The rows come from 5 hidden closed curves, with some noise, and rows from the same curve form a group. Each curve winds through 6 dimensions. The rows are also pushed far along 4 directions, which tell nothing about the answers.
In the rows, 128 means zero.
Known rows, each followed by its group:
[130 151 131 131 124 104 107 163  95  85 136 178 135  69]	topob
[101 107 129 223 123  83 136 131  83  95 103 151 176 100]	bune
[121 135  97 103  86 106  51 144 113 144 107 103 143 210]	tik
[127  89 112 149  83 133 155 145  94 172  97 129 160 179]	Tizev
[129 159 107 140 105  94  77 149 127 103 117 160 133 154]	bune
[109 126 148 156  88 162 164 163 101 209  94 140 149 122]	Fuf
[138  74 133 150 107 153 202 143 110 166 113 138 149 135]	Tizev
[173 152 146  79 135 132 139 135 178  77 173 181 107  89]	Fuf
[127 103 107 187 174 118 145  77 154 114 127 108 127 129]	topob
[135 136 142 114 132 203 140 144 149 176 116 100 135 140]	Tizev
[117 153 127  93 154  95  71  44 156  71 143  71 120 162]	topob
[120  95 119 188 104  97 147 115  86 101  91 153 175 123]	Tizev
[ 90 100 101 197 129 133 131 114 107 189  84  76 150 186]	bune
[134 115 128 155  86 182 181 173 117 200  86 155 152 150]	Tizev
[143 147 136 131 144 135 130 133 148 117 156 157 106  93]	bune
[105  99 137 173 111 103 167 119 112 157 101 132 142 120]	Fuf
[142  81 127 160  97 137 187 187  96 135 107 171 158 123]	tik
[108 125 116 150  76 114 129 140 101 168  75 133 159 168]	tik
[107 184  96 140 109  78  34 110  84  75 114 145 154 150]	Tizev
[124 115 148 132 146 195 157 135 136 177 127  86 135 129]	topob
[149 143 134  86 130 186 142  99 180 154 124  98 111 175]	tik
[136 158 143 115 114 129 130 151 106  98 128 179 131  82]	Tizev
[137 130 142  91 142 123 141 176 122 105 150 152 101  71]	bune
[120 122 142 110 129 126 135 114 152 148 133  98 115 143]	topob
[131 162 127 101 122  99  77 170  93  83 152 169 123  88]	bune
[126 146 141 119  83 159 134 167 131 166  84 137 138 163]	tik
[145 164 116 101  91  96  82 167 135 117 137 184 109 137]	bune
[126 125 112 158 131  96 118 125  85 100 153 159 143 107]	Tizev
[125 148 138 126 106 110 112 180  70  91 141 182 155  78]	bune
[146 170 129  81 140 144  88 105 166  88 139 117 125 141]	tik
[113  94 133 162 103 182 152 176  86 210 100 103 167 153]	topob
[120 146 112 136  85  97  66 130 117 137 107 134 142 175]	bune
[106  79 137 204 168 109 168 112 117  98 112 102 144 104]	tik
[159 188 138  77 143 169  97 140 181 131 180 151 103 110]	Fuf
[141 133 124 108  83 157 124 171 129 157  97 142 144 165]	topob
[123 133 143 128 144 107 145 107 160 125 134 132 102  94]	tik
[113 116 117 115  80 124 110 164 105 178  82 113 133 179]	Fuf
[123  88 149 149 180 129 164  99 170 113 126  84 115  90]	topob
[118 135 111 142 165  78  95  53 134  84 156 109 113 128]	tik
[124 132 104 148 129  65  76 117  72  46 153 154 160 114]	Fuf
[146 139 157  70 150 128 128 116 179 114 181 121  87 101]	topob
[148 118 149 111  95 105 134 200  96  91 149 196 150  64]	Fuf
[145 161 125  72 106 156 111 117 157 178 150 128 106 165]	bune
[142 134 111 160  90 123 128 184  90 132 128 201 156 117]	Tizev
[125 144  98 128 151 135 105  34 151 139 136  80 119 194]	Tizev
[125  86 129 142 134 133 158  96 165 164 108  87 125 151]	Tizev
[145  92 180 116 162 180 216 127 182 128 131 111 112  71]	Fuf
[129  65 111 158 114 142 174 151 104 182 110 114 147 162]	Fuf
[135 122 136  99  74 166 127 181 104 194 125 130 148 171]	topob
[143  91 121 132 152 124 153 108 122  83 141 120 133 124]	Fuf
[130 107 105 155 135  96 124 123 128 110 133 132 131 141]	tik
[113 105 105 155 121 147 157 100 125 202 108  91 128 191]	Tizev
[143 141 146 104  89  88 130 180 131  84 121 197 124  92]	tik
[141 114 127 123 118 173 178 131 155 187 118 127 112 160]	bune
[166 107 152 108 142 168 180 140 172 118 156 145 114 101]	topob
[150 152 149 114 178 150 146 137 169  91 174 153  93  60]	Fuf
[139 149 135  94 134 165 100 124 161 133 139  94 131 164]	topob
[100  93 135 164 171 122 153  93 139 136 117  66 126 121]	bune
[159 123 153  96 148 132 154 180 162  98 163 169 104  48]	tik
[122 176 132 102 113 138  87 129 128 130 113 129 121 140]	Fuf

New rows. What belongs after each?
[139 103 117 136  97 192 165 157 105 220 108 132 142 157]	topob
[132 132 164 117 162 171 170 130 150 124 147 118 117  79]	topob
[113 158 111 128 128 112  83 118 127 131 132 112 135 155]	bune
[135 140 147 101 125 121 121 139 156 129 129 142 105  89]	Tizev
[139  88 129 125 155 157 182  81 182 175 121  90  95 135]	topob
[138 116 147  99 165 142 171 119 129 112 164 128 101  72]	bune
[155 178 113 106 169 113  73  87 173  28 160 149 113 110]	topob
[108 116 140 169 139 165 154 110 111 159 105  94 154 131]	Fuf
[133 144 161  77 132 140 147 159 134 132 147 147  92  72]	Tizev
[137 117 109 131  83 147 127 140 102 173 113 144 154 171]	Tizev
[129 112 162 165 157 150 172 129 148 126 139 134 128  69]	bune
[134 107 122 176 153 105 158 137 133 101 131 167 123  70]	topob
[143 111 150 149 167 184 185 137 135 137 153 136 124  70]	topob
[130 177 143  73 114 138 103 143 141 141 147 136 107 126]	topob
[101  96  84 185 119  94 116  72 101 170 100  93 144 191]	topob
[143  73 147 144 133 125 185 170 125 127 150 155 129  73]	Tizev
[120 143 118 107 142  98  94 130 110  81 137 122 125 121]	bune
[100  82 126 197 128  82 175 160  78 129 108 148 147  87]	bune
[101 131 110 131 116  70  74 107  82 104 124 112 146 143]	bune
[120 166 132 103  96 117  97 196 103 139 124 166 119 113]	Tizev
[135 128 130 156 140 107 145  84 135  85 144 151 132 113]	bune
[124 127 141  96 119 136 123 137 132 141 120 105 128 135]	bune
[143  74 142 170 180 116 182  76 157  80 152 123 131  70]	Tizev
[128 168 124  96 145  80  72  77 123  49 169 130 129 113]	bune
[138 106 118 129 149 127 136 116 136 136 155 119 116 123]	tik
[114 134 125 172 140 130 146  71 116 120 122 123 147 132]	Fuf
[121  90 129 164 129 150 160 133 108 133 103 107 153 148]	tik
[131  80 158 154  91 123 201 185 109 154 108 170 150  84]	Fuf
[115 145 116 107 167 118  91  78 138  91 139  74 121 148]	bune
[121 143 133 131  99 172 141 133 122 184  91 120 146 160]	tik
[159 164 137  82 103 121 108 180 163 103 141 187 110 104]	Tizev
[149 153 129  85 100 159 110 179 166 162 108 142 114 144]	topob
[124 100 118 133 170 119 167  45 139 109 141  87 112 141]	bune
[139 162  88  84  85 155  50 170 102 174 132 123 140 207]	Fuf
[120 115 133 155 168  69 145  48 140  45 134 125 130  87]	tik
[140 140 132 110 179 118  99  92 141  40 163 112 123  98]	Fuf
[109 132 117 122 168 122 117  71 142 137 147  72 103 157]	Tizev
[130 100 117 155  99 165 147 174 118 181  72 127 154 151]	topob
[106 104 122 191 128 135 137  64 142 167  92  73 156 187]	bune
[110 123 133 171 151  47 128  65 133  53 133 136 130  92]	Fuf
[132 131 135 126 141 131 117 119 116 112 158 131 139 101]	Fuf
[115  80 139 186 163 112 158 107 101  91 143 111 155  90]	topob
[114  79 117 169 141 156 178  99 103 161 115  81 155 172]	Tizev
[129 163 111 144 130  84  90  98 113  78 157 168 135 116]	Fuf
[103  72 114 185 159 109 156  39 130 130  98  58 133 171]	bune
[134 114 152 123 140 140 178 174 103 104 139 158 130  61]	bune
[134 101 117 148 106  68 113 142 107  87 134 160 147 127]	topob
[127 119 143 136 148 103 158 164 126 107 150 161 110  57]	bune
[122 139 115 133 138 118  76  99 138  95 132  89 151 174]	topob
[132 114 150 135 124  97 170 136 131 106 134 171 110  76]	tik
[164 125 133  97 143 166 163 115 191 159 154 133  90 128]	topob
[138 106 146 141 100 152 171 190 105 126  98 166 148 108]	bune
[125  76 158 166 105 143 207 162 129 169  97 141 143 103]	bune
[125 105 138 118 163 198 190 100 156 201 138  64 102 157]	Tizev
[143 189 145  58 134 179  94 100 211 144 125  91  91 173]	tik
[121 132 111 172 100  84 110 106  92  90 118 163 165 146]	bune
[111 123 127 171 124  92 140 154  90 103 127 159 151  93]	bune
[149 135 145  96 122 161 135 129 145 128 134 135 120 124]	bune
[113 118 119 147 142 107 141 112 104 111 137 119 132 137]	Tizev
[135 106 133 161 164  99 150  57 142  47 130 127 141  95]	Tizev
[155 124 143  95 161 211 160 125 207 170 119  90  97 125]	topob
[146 115 149  99 142 196 207 167 133 186 149 138 101  91]	bune
[125 156 130 113  86 153  83 205 120 176 104 139 136 150]	bune
[119 172 111  98  87 143  68 166  97 160 117 127 152 175]	bune
[110 140 120 148 168 116  75  47 156 108 130  63 124 159]	bune
[127  97 109 176 164 100 140  91 111  93 157 125 142 113]	Fuf
[150 108 167 106 138 158 193 130 151 106 138 144 123  81]	bune
[160 148 109 105 118 103  69 148 135  64 143 173 132 117]	topob
[106 124 121 139 100  72 106 137  58  79 109 145 159 129]	Tizev
[131  93 150 172 141 141 193 113 117  90 114 141 155  97]	bune
[136 114 120 181 179 110 151  71 144  66 154 138 135  94]	Tizev
[140 129 118 142 143 125 117 136 116  99 160 146 140 116]	Tizev
[106 141 108 136 106 109  73  85 110 115  91  87 152 208]	tik
[128 127 127 110 110 165 151 168 113 187 130 127 121 153]	Tizev
[134 104 122 137 101 156 153 168  88 156 124 138 158 151]	Tizev
[140  83 146 154 132 110 179 148 145 113 128 156 130  76]	Tizev
[124  90 146 152 123 176 179 149 141 200 110  99 148 134]	Fuf
[147 182 147  86 130 174 103 140 149 126 155 144 124 109]	Fuf
[134  85 133 150 156 139 174 120 162 135 111 116 115  94]	topob
[143 150 127 125 143  79 106 126 163  63 151 169 109  88]	Tizev
[132 160 142  53 142 144  84 116 173 122 145  83  97 146]	Tizev
[113 116 133 162 127  97 145 104 104 106 130 134 158 113]	bune
